Every row belongs to one group in each of 3 separate groupings. Each group adds its own fixed numbers to the row, and there is some noise. The rows also spread widely along 9 directions, which tell nothing about the answers.
Known rows, each followed by its group in each grouping:
[  0  -5  -9   1 -11   0 -10   6 -11   0 -15   4   4  -7  -3   2  -5  -8
 -11   5  -9   6  -2   3 -14 -15   1] : K_569 sis B
[  6  11   3 -16   1 -17  -6   5   2   3  -4  -7   7   7  -3  18  -4   8
   0   8   5   0  -6  -2  13 -11  -4] : K_400 feku R
[  5  -8   5  -4  -5   5  -6   0   3   0   2  -6 -13   8   9   4   3  10
  -9   4  -6   0  -9  -6  -3   2  -8] : K_868 rulap B
[  2  21   4  -6  12 -12  15  -1  12   8  20   8  13   3   1   0   4   7
  22  -7   7  -3  -3   6  27   6   4] : K_400 feku P
[  5  -3  -2  -6  -9 -13 -20   3 -12  10  -7  10  -2 -14  -2   5   6  -6
  -4  -2  -9  -7   0  -2  -9 -17  -5] : K_569 rulap G
[  1 -16  -5  -8  -3  14  -5   0   4  -8  -7  -1  -4  -1   2   1  -3   2
  -5 -10   5   3  12   7 -12   3   4] : K_868 sis G
[  4  -8   2  -1   0   8  -3  -6   4  -4  -2 -11 -11   3   4  -2   1   1
  -3   2  10   5  10  -6  -5   4  -3] : K_868 sis R
[  8  -8 -10 -14  -6  -1   1   1   0  -4  -2   4   4  -8  -4   0   0   8
  -3  -7   6  -3   0   8   1 -14  -4] : K_868 rulap P
[ 14  -8  -1 -19  -5   3   8   0  10  -2   9  -7 -14   9   1   8   1  14
  -5  -4   6   1  -9   5  15 -13 -12] : K_868 sis R
[ 3  2  1 -2 -3  0  2 -3  1  0  3 -1 -3  1 -1  1  2  0 -2  1  0  2 -6 -1
  2 -8 -2] : K_569 rulap R
[  4  -4   0  -4   9  -4   6  -3  -5  -6   8   3  -1   8   4  -8   7  21
  -4   1   5  -9 -12  -2   4   1  -9] : K_868 feku P
[  5  11  -2   3  -9  -9   4  -5   0  19  13   7  -2 -21  -1 -12   7 -20
  17 -15  -4   5  15   6  12 -16  -4] : K_400 sis G
[  1  -2   0  -1  -3  10  -1   9   5   1  -2   5  -2   5   1   2  -3  -1
  -1   3  -6  -1   1   6 -11   1  -4] : K_868 feku P
[  1  -1   7   6 -10  18  -1  -4   9   9   1  -7  -7   0   9   0   1 -21
   6  -9  -7  13  10   4   3  12  15] : K_569 feku R
[ -5   9  -1   0   8   0  16  10   2   1   6  16  13  13   3   1  -4   6
   5   0  -8  -6 -15  11   1  12   9] : K_868 sis R
[  0 -11  -3   0   5  16   8  -9   4 -10   7  -1  -6   0   1 -11   2  12
  -1  -8   7   4   2   3   1   5   2] : K_569 feku B
[ 0 11  2  5  6  6 13  5 20  3 15  7 -7  2 -3 -2 -3 -4 14  2 -5  5  0  4
  3 -9 -9] : K_569 sis G
[ -2   3  -1   0  -9   3  10   6   1   0   1  -1   6   5   4   0  -3  -1
  -6   1 -13   7 -12   8   7  -7   2] : K_868 sis G
[ -8   1 -10   1   8  -5   8  -8 -10 -16  -6   4  25  -9  -7  -9  -1  10
   2  -5  13   4   2   2   0   1  16] : K_569 rulap B
[ 3 -5 -1 -3  1 13 -2  2 15 -1 -2  0 -3  2 -2  7 -4 -3  6 -2  5  5  8  5
 -2  5  6] : K_569 sis P
[ -4   9  -2   9  -5  15  22   1  11  -8  -1  -5  12  -3  -7 -10  -9 -17
  10   1  -1  21   9  12   2  -7   8] : K_868 feku R
[  5  -4   2   3  -5  -2 -13  -6  -8  10   3  -3 -15  -9   5  -8  10  -3
  -2  -1  -4   2   2  -9  -2  -8  -9] : K_569 feku B
[  1  15   1   4   5 -13   3   2  -1  16  10  13   2  -2   2  -3   5  -7
  14  -4  -5  -5   0   3   3  -2  -4] : K_400 sis R
[  0  -1   2  -1  -1   6  14 -16   5  -2  17  -5   1  -6   7 -15   9   2
  10 -20   7   6   9   4  17   9   9] : K_868 rulap G
[ 1  6 -3  1  1 -2  5 -3  1  0  3  2  7 -8 -7 -5  1 -2  7 -1  5  3  4  0
  3 -9  0] : K_569 rulap P

New rows, each followed by its group in each grouping:
[  2 -15  -1  -7   6   3  -6   1  -5 -12  -5  -5  -6  15   6   5  -1  27
 -18  10   6  -6 -12  -7  -9   6  -7] : K_868 sis B
[  9 -10   4 -11 -18   4  -7 -11   1   2  -1 -14  -6  -5   7   5   5  -3
  -9 -10  -2   9   3   0  15  -5   8] : K_569 rulap G
[ -4  -2   1  -2   4   5   2  -2   2 -14  -3 -11   8  11   4   3  -3  17
  -9   8   6   5  -9  -4   1   9   4] : K_868 rulap B
[  5  -6  -6 -13   0   0   0   9   9  -6  -2   4  -2  -1  -4   9  -4  11
   0   1   2  -4  -4   4  -5 -13  -8] : K_868 rulap B
[  1  -5  -2  -9   2   1   3   0   5 -10   2   2   0   0  -2   2  -1  12
  -2  -2   5  -4   0   1  -1  -6  -6] : K_868 rulap G
[ -6   1  -7   0  15  -5   1   9  -3 -10  -5  12   9   5  -3   0  -5  17
  -2  10   5  -8  -6  -2 -15   0  -6] : K_868 sis B
[  5   0   0   5  -9  -5   4  -3  -9   0  -5 -12   6   5   3  -6   2   2
 -10   9  -1   9  -8  -2   8  -4  -3] : K_868 sis P
[ -3  11  -7   9  -2  -3   4  -3  -2   6   3   6   7 -18  -3 -16   3 -20
  16  -7   1   7  22   3  -2  -9   2] : K_868 sis G
[ -4   8  -3  12   3  -1  -3   9  -3  17   6  24   2  -5   6 -11   6 -13
  13  -3 -12 -11   5   3 -16   9  -1] : K_868 sis P
[ -3  25  -5   2  -3 -21   3   3 -11  12  -3  14  27 -18 -10  -4   0 -20
  17  -7  -4   1   7   8   4 -11  10] : K_400 rulap R
[  4   5   4   2   1   4   2  -3  16   7   8  -4  -3  -8   0  -5   4 -11
  17  -3   9   5  18  -2   2  -1  -4] : K_868 rulap P
[ 11  -2   4 -13 -23   0  -2   0   3  12   5  -3  -8  -2   7  10   2  -7
  -5  -8 -18   6 -13   8  18 -14   2] : K_569 rulap G
[ -1  -8  -6   0  -1   5   3   2  -6  -3   2  12   0  -5   2 -10   2   7
  -2  -7  -5  -6  -5   6 -12   0  -2] : K_868 rulap B
[ -3  17  -4   7   4 -12   3   3  -6   3  -6   5  15  -6  -8  -3  -1 -11
   5   9   2   6   2  -2  -1 -12   2] : K_569 sis R
[  0   3   4  -6   3   6  -1   0   9  -8  -7 -12   4   9  -1   9  -7   5
   0   5  10   7   3   0   2   7   5] : K_400 feku R
[  3  -7  -2  -2  -5   9  15  -5  -4 -11   0 -10  -1   9   3  -7  -1  10
 -12   3   3   8  -9   4   5  -1  -1] : K_868 sis R
[-5  0 -4  3  9  1  2 -1 -1 -9 -3  5 12  0 -3 -2 -2  8  3  1  9 -2 -1  0
 -5  7  7] : K_569 rulap P
[  0   2  -3   4  -5   9   7   1   3  -2  -5  -1   4   2  -1  -1  -5 -10
   0   1  -2  11   1   7  -1  -1   9] : K_569 sis R
[ 12  -5  -2  -9 -12   3  -2  -4   1  15   8   7 -14 -18   1  -5   6 -13
   9 -21  -3   2  12  12   6 -11  -2] : K_400 feku R
[ -2   1  -5  -5   8 -10  -1   2  -4  -3   3  12   9  -2  -3   2   0  14
   0  -1   0  -9 -12   1  -1  -3   1] : K_569 rulap B
[  1  -8  -2  -7  -4   0 -11   0  -7   5   0  10   3  -5   8   6   5   4
  -3 -14  -5  -6  -8   5  -2   8  13] : K_569 rulap B
[-4  4  0 -7 -1 -4 -5 -1  1  2 -1  4 12  2  4  8 -2  1  4 -7  1 -1  2  6
  6 10 13] : K_400 sis G
[  4   1   5   2  -2   7  -4   4  10   6   1  -3 -13   5   4   2   0 -10
   5   5   1   5  10  -3  -7   2  -6] : K_868 sis R
[ -2  -6  -5  -2  -3  -1   4  -5 -12  -9  -6   3   8  -7  -3  -7   0   4
  -7  -5   4   1  -2   6  -5  -4   2] : K_400 rulap R
[ -7  13  -1  18  -2  -2   3   8  -8  19   7  19   5  -6   6 -10   6 -17
  10  -2 -22   0  -8   4  -5   3   6] : K_569 sis B
[ -5  -8   5  -2   6   6   0  -9  -2 -13   1  -8   4  14  10  -1   2  20
  -9  -1   6  -3  -6  -5   2  24   9] : K_868 rulap G
[ 1 -3 -1 -2 -8  6  6 -7  0  1  6 -3  0  0  5 -3  1 -2 -2 -8 -4  6 -4  6
 11  2 10] : K_569 sis G
[ -2  -5  -5   4   5   6   7  -5  -2  -7   4   1   4   0   5 -11   3   7
   2  -7   7   1   4   2  -1   9   6] : K_868 sis B
[ -4   2  -3  -4   7  -2   1   1   4 -13  -5  -1  11   3  -5   7  -6  15
  -1   4   8   0  -4  -1  -3  -1  -2] : K_400 rulap B
[  5 -15   2  -5  -9  24  11  -1  15 -10  -1 -13  -6  15   4   8  -9  11
  -9  -2   1  10  -8  11   5  10   5] : K_400 sis P
[  1   7   5  -3  -5   0   4  -3   7   8   9   2   4  -5   5  -3   4  -6
  10 -11  -4   2   4   4  10   2   6] : K_868 rulap G
[ 0 15 15 -5  5 -8 -5  0 10 13 14 -8  2 17 16  9  7  4  9  3 -3 -1 -6 -9
 19 17  4] : K_868 feku G
[  4  -9  -3 -17  -4  -4 -17   4  -6   2  -5   9   1  -2   1  13   1   9
  -9  -8  -4  -9  -6   5  -3  -5   3] : K_569 feku G
[ -3   5  -4   6 -10  -2   7   3 -13   7  -1  13  10  -9   1 -12   4 -15
   2  -7 -14   1  -4   9  -5  -3   6] : K_868 rulap R
[ 3  1  1  0  0 -5 -4 -2 -4  1  0 -5 -3  5  4  0  2  8 -5  7  1  3 -9 -8
  4 -4 -4] : K_569 sis B
[  1  -4   7  -1  -4  13   0  -6  14   0   4 -14  -5   6   9   6   0   2
   1  -3   2  11  -1  -2   8  11   8] : K_569 rulap B
[  6  15   6  -1   5  -3  20   4  12  11  21   4  -9  10   3  -2   4   4
  11   4  -4   1 -12   1  17  -9 -15] : K_868 sis R
[  0   0   4   0   0  -6  -9   4  -5   7   4   6  -6   3   8   1   7   3
  -4   4  -9  -9  -7  -7  -7   0 -10] : K_868 rulap G
[-3 14 -5 -1 10 -6  3  6  8  1 -2  6 17 -1 -6  3 -5 -4 16  5  8  1  9  3
 -2  0  3] : K_868 sis P
[  3   7  -4  -6   3 -20 -17  -7  -4   4  -6  -3  11 -18  -8   3   4  -2
   9  -2  16   2  16 -10   5 -14   2] : K_569 rulap B
[ -1  15   5  -1   3 -11  -2   5   2   6   1   2   9   3   2   4   1  -3
   6   9   0  -1  -1  -5   0  -3  -2] : K_868 rulap R
[ -3  -7  -4  10   5   5   4  -3 -12  -5   2   5   2   4   7 -15   6   9
  -6   1   1  -4  -3  -2  -8  13   1] : K_868 sis P
[  3 -10  -5  -7  -2   0  -5  -3  -9 -11  -9  -4   4   1  -2   1  -1  15
 -13   2   6   0  -3   3  -2  -2  -1] : K_400 feku P
[ 8  9  4 -9  8 -3 10  1 15  2 14  1 -3  4  0  2  1  5 13 -4  8 -1  1  2
 13 -5 -5] : K_868 feku R
[ -1  -1   0  -6   7  -4   1 -12  -6  -2   6  -2  13   2   9  -7   9  12
   6 -13  14  -3   3   2  15  19  15] : K_868 feku P
[ -6   6  -3   9   4  -1   1   3  -1   1  -1   7   4  -6  -6  -7  -2  -7
   5   6  -4   2   5  -1 -10  -9  -4] : K_569 sis G
[  3 -23  -4  -1  -8  21  -6  -1   1 -10 -12  -4 -16  -1  -1   0  -4  -2
 -12  -1   2   7   8   3 -19  -2   0] : K_569 sis R
